The same things were measured in two ways. Each way mixes the same 13 hidden numbers, adds some noise and spreads widely along 7 directions of its own, which tell nothing about the thing.
In the rows, zero is written as 128.
Some things both ways: the first way, then the second way.
[197 106 171  94 148  83 143  94 174  98  92 121 121  96  90 102 202  91
 157 144 172 154]
[ 99 175 148 122 138 117 100 142 128 159 154  99  81 169 118  89 122 108
 151 116 132 168 135 162 138]

[ 75 140  91 134 138 135 106 144 195 108 162 100 131 110 181 123 134  76
 175  83  59 141]
[147 165 104 111  91 125  87  93 165 147 117  95 152 117 147 101  68 153
 132 146 138 117 131 157 126]

[164 132 171 131 133  43 152 110 181 133  98  79 121 188 112 141 163 108
 163 126 181 167]
[ 74 168 154  91 140  95 118  81 129 113 176 161  78 121 119  61  96 140
 128 147 121 100 168 131 113]

[135 172 109 141 128 106 122 104 151 151 107 122 116 124 140 141 112 189
 122 136  99  70]
[147 138  88 100 138 156  73 139 120 110  71  94 181 121 116 146 116 164
 113  89 146 111 129 126 150]

[105 170 120 101 160 122 122 135 145 129 136 168 184 142  82 117 165 110
  91 128 154 119]
[150 139  64 140 122 145  97 117  86 131 112 176 111 139 115 148 104 171
 164 157 155 106 166 136 138]

[186 120 114 110 120 142 144 130  98 145 120 188 126 134  60 166 163 119
 113 119 188 164]
[161 165  71 118 120 138  62  93 120 127  68 114 157 123 125 131 102 165
 140 157 148  93 132 113 130]

[112 113 122 103 160 186 134 143  51 101 159 158 170 100  84  85 133 143
 109 161 154 163]
[ 63 120 147 133 166 126 160 170  84 128 177 149  54 186 100 122 163 149
 142  87 157 146 168 140 165]

[158 128 144 151 116 112 120 131 104 153 101 161 104 140 116 155 104 160
  93 100 141 116]
[124 154 111 136  83 134 118 107 128 154 125 116 120 162 131 105 111 156
 161 163 143 135 113 133 147]

[192  47 140 129 146 164 149 133 122 124  92 123  93  80  88 163 157 119
 191 111 164 169]
[ 98 149  89  91 181 158 146 140 164 154 126  94 142 113 153  98 104 113
  84 122 169 106  79 143 158]

[104 165 116 155 139 115 121 103  96 164 120  88 122 134  56 127 139 170
  98  97 186 106]
[100 136 160 105 115 168 122 144  88 152 109 147 129 135  94 120 112 109
 163 118 126 150 117 152 156]

[ 93 159 155  96 165  81 135 116 178 111 148  96 172 141 110  80 153  77
 123 146 135 125]
[137 136 143  83 125 118  84 159  88 103  79 108 157  98 172 141  95 102
  68  79 103  97 148  90  93]

[ 70 165  85 136  97 171 121 160  45 164 179 121 138 179 118 136  40 160
  45 116 112 126]
[ 94 113 163 108 181 126 158 127  74  91  79 199 114 125 147 159 113 153
  84 100 118  58 165  50 133]

[145 182 140 142 167  88 110 107 174 148  80 115 137 121 150 123 132 206
 156 136 114 126]
[138 171 105  87 189 136  83 146  78 114 108 125  87 143 130 125  88 115
 124 104 157 105 147 121 122]

[141 190 108 141 153 117 140 136 109 178  97 146 129 156 112 166 102 136
  95  82 161 120]
[163 157  83 135  89 145  95 129 122 173 108 100 132 133 125 124 111 127
 143 144 157 144 105 132 128]

[116  94 109 134 119 178 160 103  84 128 158 109 120 136 112 118 142 111
 146 157 135 143]
[117 128  88 128 158 162 127  96 156 123 121 131 140 151 101 135 145 187
 128 148 185 125 137 143 173]

[180 136 140  97 142  73 158 122 191 117 100 124 155 143 112 126 182  83
 178 113 174 192]
[137 142  27 165 141 123 121  99 109 121 150 112 149 104 151 135  73 244
 162 123 186  70 116  81 183]

[104 146 127 103 107 134 122 137 131 113 160 130 159 136 131  98 139  71
 117 133 120 154]
[127 127  89 155 122 179 124 172  96 154 138 122 121 154 122 166 131 131
 162 113 173 182 153 159 160]

[112 133 137  86 114 145 105 138 173  94 145 131 126 123 158 122 143  91
 121 122  64 105]
[ 84 156 114 145 175  98 123  91 109 122 126 185  93 162 119 113 120 197
 156 139 119  85 151 112 173]

[126 110 142  91 119 123 110 142 183  92 139  94 118 107 130  88 138  68
 145 143 108 161]
[147 101  60 141 128 157 133 180  54 124  97 170 144 103 128 183  94 169
 131  92 125  93 152 110 166]

[ 81 125 139 127 158 109 143 114 109  86 151  65 152 163 124  64 133 102
 132 156 141 131]
[113 137 168 137  73 168 142 153 116 145 160 113  99 125 116 124 136 106
 130 123 139 187 145 112 115]

[108  87 132 122 140 148 118  85  87  77 125 129 128  94  97 104 161 160
 128 193 141 104]
[137 171 125  79 184 102  49  94  98  88  66 154 113 131 136 137 104 133
  97 123 125 100 182 115  99]

[134 154  51 171 115 145 139 128 119 159 111 138  98 147 159 174  86 148
 155 102 105 122]
[141 138 126 112 113 133  99  92 151 145 100 148 146 129 106 124 130 145
 111 140 150 132 153 144 114]

[159  94 108 156 129 131 143  95 139 138  91 128  81 105 140 158 125 133
 129 103 134 120]
[ 74 138 156 104 181  78 118 102 112  99 112 180 107 127 138 137 112 158
  91 113  89  96 157 128 161]

[156 157 122  83 137 114 129 148 207 120 129 200 143 117 113 136 173  92
 132 130 109  97]
[130 131 128 109 117 150 108 109 128 118 114 127 135 132 110 135 114 152
 121 123 145 114 129 128 142]

[150 147 141 144  73  76 137 118 145 168 107 103 112 132 103 133 109 124
 116  88 166 140]
[116 137 150 111  80 113 119 118  94 162 128 102 139 151 144 115  89 130
 160 112 122 144 128 137 147]

[141 107 107 160  97 130 111 144 104 143 112 218 131 175 120 192 108 163
  83 108 138 124]
[102 118 130 108 110 181 157 141 135 105 121 130 156 120 159 140 122 119
  84 138 130 153 135  95 144]

[155 105 150 145 110  89 116 107 134 106  96 132 100 127 131 133 142 151
 139 161 136  95]
[ 89 151 141  76 158  88  62 115 104  89  95 166 122 116 133 119 129 137
 105 112 105 117 189 156 106]

[115  99 120 129 153 151 122 111  85  93 117 153 133 105 120 139 120 173
 106 143 107  59]
[ 72 113 151 131 120 168 141 201 148 143 154  92 149 146 117 122 188  86
 102  72 126 192 125 128 149]

[146  66 144 134 155 130 138 100 135  80 130  32  88 101 137  66 152 109
 185 154 123 150]
[116 161 140 137 113 144 126 131 123 153 139  95  92 139 113  99 122 142
 145 140 140 142 122 123 146]

[ 97 108 112 119 160 164 139 111  77  89 113 142 163 123  99 103 141 107
 136 144 154 128]
[114 135 129 120 168 152 154 160 139 144  90 140 139 123 176 148 134 105
  66 104 156 151 117 101 128]

[ 71 142 128 111 164 143 112 125 134  94 112 136 173 114 134 110 137 165
 102 151 109  61]
[ 85 131 128 120 138  94 123 141  75 130 134 155 104 157 117 119 152 143
 128  89 113 134 169 103 140]

[115 146 130 105 133 132 161 108 196 118 129 107 154 141 157 110 181  57
 205 104 110 186]
[ 99 158 105  94 214 124 102 100 120  85  96 162 123 103 141 141 105 170
 105 114 142  96 153 124 156]

[ 50 111 136 107 101 160 132 132  66  91 183 117 166 114 105 106 128  83
 121 122 136 147]
[118 133  52 132 108  88  78 103 118 132 123 116 176 138 154 128 107 207
 162 107 156 112 147 145 154]

[149 116 113 135 144 112 105 112 149  94 104 120 108  92 114 110 159 155
 177 155 121 120]
[123 121 143 129 123 181 149 161 112 148 134  99 142 137 118 133 114 118
 126  85 167 148  91  85 156]

Other things, the second way, with their names:
<674>: [134 124 111 133 123 153 104 149  70 119  99 130 152 128 144 167  97 135
 146 101 125 109 129  92 151]
<273>: [ 79 108 173 118 100  90 146 147 103 129 144  88 128 155 124 106 153 143
  98  83  93 135 136  94 161]
<370>: [125 148 151 149  95 140 161 100 100 153 145 104 104 138 145 115  91 139
 140 155 154 147  88  47 150]
<560>: [ 97 125 106  88  66 106 119 121 111 146 137 141 112 125  96  96 142 154
 130 146 118 136 156 204 138]
<544>: [ 86 142 145 110 122 102 116 112 111 145 150 133 106 163 107  80 140 131
 140 126 139 135 145 129 125]
<378>: [ 42 134 186  77 166  83 134 134 124 118 131 118 144 145 145  81 114 161
 104  58 134 127 125 173 165]
<803>: [109 121  93 189 123 146 160  71  98 185 206 187  95 232 101 126 124 154
 227 157 208 132 123  67 163]
<72>: [126 179 134  94 151  56  69  94 105 107 102 225  58 131 140 124 103 149
 104 136  94  77 233 156  68]
<54>: [113 141  68 139 128 141 113 135 119 116 146 128 128 137 109 121 118 172
 140 145 123 122 146 127 174]
<85>: [159 102  88 165  56 216 127 211  81 146 149 109 145 112 117 181 130 110
 160  93 165 179 150 116 132]
<311>: [ 74 149 159  96 138  76 110 108 129 136 130 171  84 161 112  92 153 140
 116 121 111 119 178 165 120]
<646>: [126 123  81 150 100 140 133 123  93 147 126 130 138 145 130 125 121 175
 161 134 177  97 111  93 146]
<296>: [113 164 187  95 158 126 109 123 107 126 137  93 107 129 173 118  81  70
  98  94 152 133 128  67  90]
<630>: [121 176 166 131 208 138 153  88 150 178 122 180  58 185 142 100  75 105
 132 154 196  79 124 111 111]
<176>: [141 125 101 162  59 115 101 117  43 166 124 182 129 170  82 126 119 168
 213 134 116 101 163  90 132]
<733>: [160 148  64 131  76 160 111 115 167 154 129  85 136 167 148 119 117 145
 131 173 188 157 107 147 138]
<254>: [114 170 103 138 155 131 114  99 115 125  98 127 116 137 139 133 119 175
 139 150 145 125 115  85 164]
<600>: [176 151 127 100  96 157 119  94 135 174  83  90 142 162 134 114  95 102
 111 156 165 134  97  86 111]
<386>: [ 70 127 162 100  99 144 144 121 142 139 174 117 134 136 126  83 114 114
 134 120 141 145 118 153 143]
<246>: [ 46 111 150 143 123  93 154 134 143 130 167  88 151 177 125  78 168 177
 116  96 137 137 117 111 181]
<752>: [157 110  83 118  91 148 132 129 113 129 124 129 157 153 106 148 113 170
 110 104 139 131 150 100 158]
<334>: [122 154 127 131 117 145 157  42 167 167 190  70  91 213 106  73  83 169
 169 183 210 114  60 111 185]
<117>: [134 128  67 136 174 167 128 118 109 123 117 178 111 124 135 167  92 180
 135 138 191  89 135 144 160]
<466>: [116 108  99 116 106 158 109 167 118 109 119  86 167 121 123 156 141 154
 107  96 134 174 141 169 171]
<460>: [123 129 108 115 151 175 154 122 132 126 127 139 122 157 156 152  83 150
 127 123 169 107 126 123 165]
<694>: [ 93 152  90  94 174 124  67 146 104  94 100 171 119 135 150 143 118 155
 144 114 139 116 199 209 134]
<462>: [120 120 123  90 187 158  92 140  90 104  93 146 124 108 128 176 142  93
  92  91 164 110 170 112 106]
<559>: [107 161 187  67 183 109 116 121 123 101 101 156  67 110 168 128  93 103
  63 113 127 101 167 143  97]
<443>: [112 172 140  78 169 106  69  94 119  64  77 179 117  91 174 134  70 142
  83 159 104  91 197 140  98]
<229>: [140 151 159 105  99 122 111 121 107 140 117 100 123 130 139 122  84 111
 109 112 126 141 104  98 124]
<802>: [100 119 117 161  45 152 154 119 154 156 218 103  98 168 121 104 112 164
 168 170 171 150 115 173 160]
<5>: [ 64 148 212 107 168  79 170  94 143 116 165 145  41 156 150  99 108 145
  78 133 138 131 159 134 139]
<536>: [119 159 108 134 104 154 116  91 137 133 128 146 119 116 131 109  80 170
 168 183 141  95 129 132 141]
<6>: [101 163 101 100 188 111 155 118 148 136 119 110 113 124 180  95  86 166
  80 121 159  90 110 109 157]
<523>: [ 91 137 148 140 193 138 158 139 107 112 160 132  85 121 138 144 120 127
  93 106 138 115 141  56 157]
<252>: [138 150 100  85 159  93 100 102  68 106  41 154 131 102 175 145  82 172
  95 126 120  49 156  91 123]
<169>: [ 91 140  91 122 169 105 142  75 151 140 106 208 120 163 123 105 141 203
 126 143 143  61 147 129 152]
<406>: [106 165 141 100 100 128 111 135 154 168 136  70 137 157 128  74 127  97
 127 119 124 166 126 147 131]
<94>: [119 164 133 109 121 123  92 128 128 127  98 110 131 127 143 123 123 114
 109 134 112 163 139 128 133]
<750>: [164 125  40 122 149 174  96 134 129 110  94  95 194  98 157 168  90 167
  97 113 192 106 113  98 149]
<685>: [124 132 133 158 152 136 171  79 128 150 154 124 111 188 171 139  69 155
 137 145 181  79  89  57 169]
<708>: [118 149 116 128 122 185 111 175 121 141 135 134 112 142 134 136 127  91
 148 125 148 180 154 164 127]
<465>: [167 151 105 113 154 165  93 134 103  97 118  93 114 111 164 167  71 109
 100 129 168  96 135  66 111]
<80>: [168 163 101 109 130 173  67 144 110 112 105 113 126  81 137 164  94 101
 106 118 147 146 147 110 108]
<103>: [143 164 108  72 151 153  74 116 150 137  60 118 158 114 130 111 125  96
  88 141 168 143 143 165  93]
<636>: [132 107  45 154 158 166 120 168  68 120 111 147 148  83 124 188 129 171
 135  91 167 104 159  98 159]
<324>: [160 136  74 141 148 162 112 104  81  99 119 161 114 116 142 178  68 161
 138 148 168  84 140  63 142]
<518>: [ 52 123 152 132 116 104 154 124 116 142 161 140 122 155 106  89 150 176
 145 101 125 138 130 129 171]
<272>: [128 150 115 113 109 101  54 126  62 117  96 181 122 128  95 131 139 144
 151 119  97 137 212 128 100]
<58>: [124 153 132 183 137 208 162 136 148 168 195 152  59 164 116 131 105 118
 177 153 211 153 125 120 137]
<305>: [193 151  71 132 133 185  77 124  63 128  99 179  95 126 136 194  69 115
 165 153 190 102 155 108  97]
<609>: [142 150 153 119 131 121 104  71 126 120 107 131 111 144 117 130  93 161
 114 150 147 110 129 101 136]
<494>: [104 138 119 138 102 107 134  96 124 171 141 138 128 173 130  87 125 140
 145 143 133  97 112  89 129]
<185>: [ 95 130 127 138  53  56  93  87  65 144 144 150 128 175 114  95 140 170
 186 140  93 124 162  99 131]
<624>: [103 110 142 112  69 130 115 154  55 118 127 104 155 121  99 128 123 155
 147  88 100 144 143 119 160]
<84>: [110 130 122 117  89 125 143  97 119 125 129 106 155 109 152 109  94 169
 120 136 136 108 108  84 150]
<123>: [139 150 147 121 119 132 136 117 152 153 126  57 136 133 168 114  88 119
  87 116 155 129  78  75 135]
<775>: [117 137 132 123 117  97  91 118  99 122 136 162  99 150 119 133 106 144
 139 128 114 125 187 165 126]
<721>: [124 105  94 114  77 185 125 135 112 145 147 124 143 156 115 151 124 123
 159 131 170 155  98 171 161]
<381>: [129 164 101 130 103 105  97  62 121 138 126 133 132 123 145 107  80 179
 157 174 149 117 134 113 132]
<380>: [123 149 120 122  90 111 120  77 130 139 112 133 138 149 158 116  87 167
 135 162 125 112 108 121 150]
<667>: [202 112  20 146  74 201 107 180 133 137 140 103 178  78 151 194  75 145
 109 106 182 160 138 148 136]
<215>: [ 80 125 152  87  90  90 105 125 142 106 148  53 162 138 128  80 127 160
 102  89  86 103 137 134 155]
<493>: [107 136 128  85 135 132  89 107  90 109  92 193 109 138 138 144 108 105
 125 156 129 115 157 171 114]
<153>: [126 138 173  85  89 151  86 143 119 131 140  48 150 141 108 104 117  82
 119  73 138 162 113 116 118]
<247>: [127 132 153  93  95 156  84 117 123  86 121 152 136 109 121 135  89 131
 125 134 126 121 197 166  97]
<554>: [163 129 125  98  96 167 103 125  94 132 117 118 121 152 116 157 104  85
 123 134 144 145 136 101 118]
<809>: [ 78 137 117 125 170  87 121 100  80 113 125 207 107 145 143 133 119 177
 143 120 127  88 175 110 147]
<594>: [ 90 120 152 128 104 133 138 134  85 129 157 117 123 154 109 117 122 131
 146 108 130 146 114  89 162]
<567>: [105 126 155 108  89 168 115 166 102 118 133  92 131 132 108 132 145 108
 127 113 131 188 125 138 149]
<201>: [ 64 109 179  97 125 153 144 175  84  91 146 105 117 107 129 138 127 119
  94  92  99 147 133 133 173]
<778>: [110 163 117 126 132 138 131 102 115 137 170 124  80 148 127 100  99 149
 161 141 164 122 125 113 149]
<632>: [146 138 112 139 152 171 149 129 100 138 149 128  94 135 145 155  82 126
 124 120 188 118 113  63 135]

Some of these things the first way, each followed by its name:
[134  96 130 101 141 165 145 140 103 120 136 145 138 114  75 144 149  83
 145 108 150 161]
<494>
[134 126 146 120 112 124 138 135 174 120 116 102  96 123 179 122 100 112
 156 134  66  94]
<311>
[197 111  95 104  72 162 128 189 112 131 131 177 121 134 126 183 106 108
 121 114 140 166]
<636>
[131 121 101 120 118 148 106 161 134 119 156 177 132 110  92 134 162  96
 128 110 155 187]
<624>
[116  72 124 140 137 170 148 116  71 118 134  74 127 103  76  83 128 123
 152 132 180 190]
<252>
[ 63 143 117 117 165 156 103 129 153  92 136 165 172 118 152 123 164  98
 113 108  92  89]
<94>
[101 129 122 167 181 152 135 118  93 155 108 202 152  86  73 148 142 198
 120  95 154  79]
<721>
[119 156 145  92 147 113 124 142 145 113 133 170 146 124  94 124 153  78
  92 124 154 122]
<229>
[114 147 148 114 151 103 144 110 124 131 136 103 153 143  75  91 154 107
 106 151 172 114]
<117>
[170 166 140 107  98  91 111 147 173 140 119 214 159 135 117 142 156 121
 128 106 126 150]
<694>
[ 91  75  96 204 143 129  93  95  91  95 134 106 106 129 146 122 134 165
 152 131 124 148]
<443>
[107 113 106 186 130 176 138 166 120 163 130 105  79 127 188 149  69 125
 175  69  90 166]
<560>
[128 164 144  81 118 112 113 157 170 111 148 189 176 153 125 125 170  61
 131 110 110 168]
<708>
[ 52 205 107 128 124 146 131 144 104 184 165 153 176 162 127 142  67 156
  55  68  97 117]
<460>
[170 120 139 146 127 111 148 111  69 145 113 133 117 133  75 124 127 154
 136 137 192 174]
<305>
[116 108 166  66 108 128 116 132 136  85 173 134 148 107  70  91 179  48
  96 146 146 141]
<674>
[147 134 126  86 111 129 124 154 137 107 140 175 140 138  89 133 165  66
 125 123 155 163]
<518>
[104 109 121 119 139 150 116 127 114 102 148 187 152 108 103 112 160 110
  95 147 143 109]
<466>
[141  96 143 126 154 149 132 109 121 132 129 161 123  85  70 140 177 156
 114 139 157  93]
<334>
[163 112 118 125  91 106 123 109 108 129  86 182 103 141  87 163  94 189
  74 175 159 102]
<752>
[128  74 147 136 128 134 165  73 133 105  93  33  84 117 129  89 122 142
 210 159 104 119]
<169>
[175  95 189 102 135  99 178  69 124 105  93  94 127 150  83  84 198  73
 157 154 199 175]
<254>
[144 100 141 147 112 124 118 136 145 110 129  76  89 114 173 104 114 123
 201 143  84 143]
<646>
[107 144  71 181 129 164 116 122  62 153 121 132 119 144 115 162 112 176
 152 126 138 134]
<103>
[ 93 110 123  99  95 205 150 165 100 118 199 110 137 117 162 121 103  88
 141 145  66 118]
<462>
[138 164 118 139 136 122 156 149 131 162 133 127 126 153 158 119  82 114
 133  88 117 165]
<559>
[148 102 153  68 122 125 113 154 168  73 133 163 127  92 117 126 151  69
  96 155 113  72]
<123>
[ 36 140 166 113 164 147 120 130  88 105 168 149 178 154 121 100 126 104
  62 154 113  75]
<733>
[ 75 141 140  96 111 158 119 135  88 125 156 133 141 143  86 124 111 111
  62 159 133  86]
<600>
[ 96 142 130 159 146 110 150 104 142 149 119 116 129 143 134 123 127  94
 146  70 133 153]
<380>
[155 165 113  94 138 126 145 141 141 144 145 198 154 114  81 153 165 109
 140 111 154 168]
<153>
[ 77 113 112 178 116 138 117 144 132 130 144  80 101 143 187 138  83 134
 153  88  76 124]
<84>
[164 129 144  87 110  78  97 164 186  78 127 168 150 125 129 104 143 116
 120 171 105  92]
<85>
[ 92 118 146  97 166 131 142 119 153 103 150 112 159 110 109  85 147  96
  88 149 128  86]
<273>
[122  84 119 156 159 142 123 100  99 104 109 108 123  95  98 116 153 171
 173 154 156 126]
<544>
[158 143  89 146 131 105 117 129 180 143 115 170 123 110 144 147 134 117
 142  95 116 150]
<775>
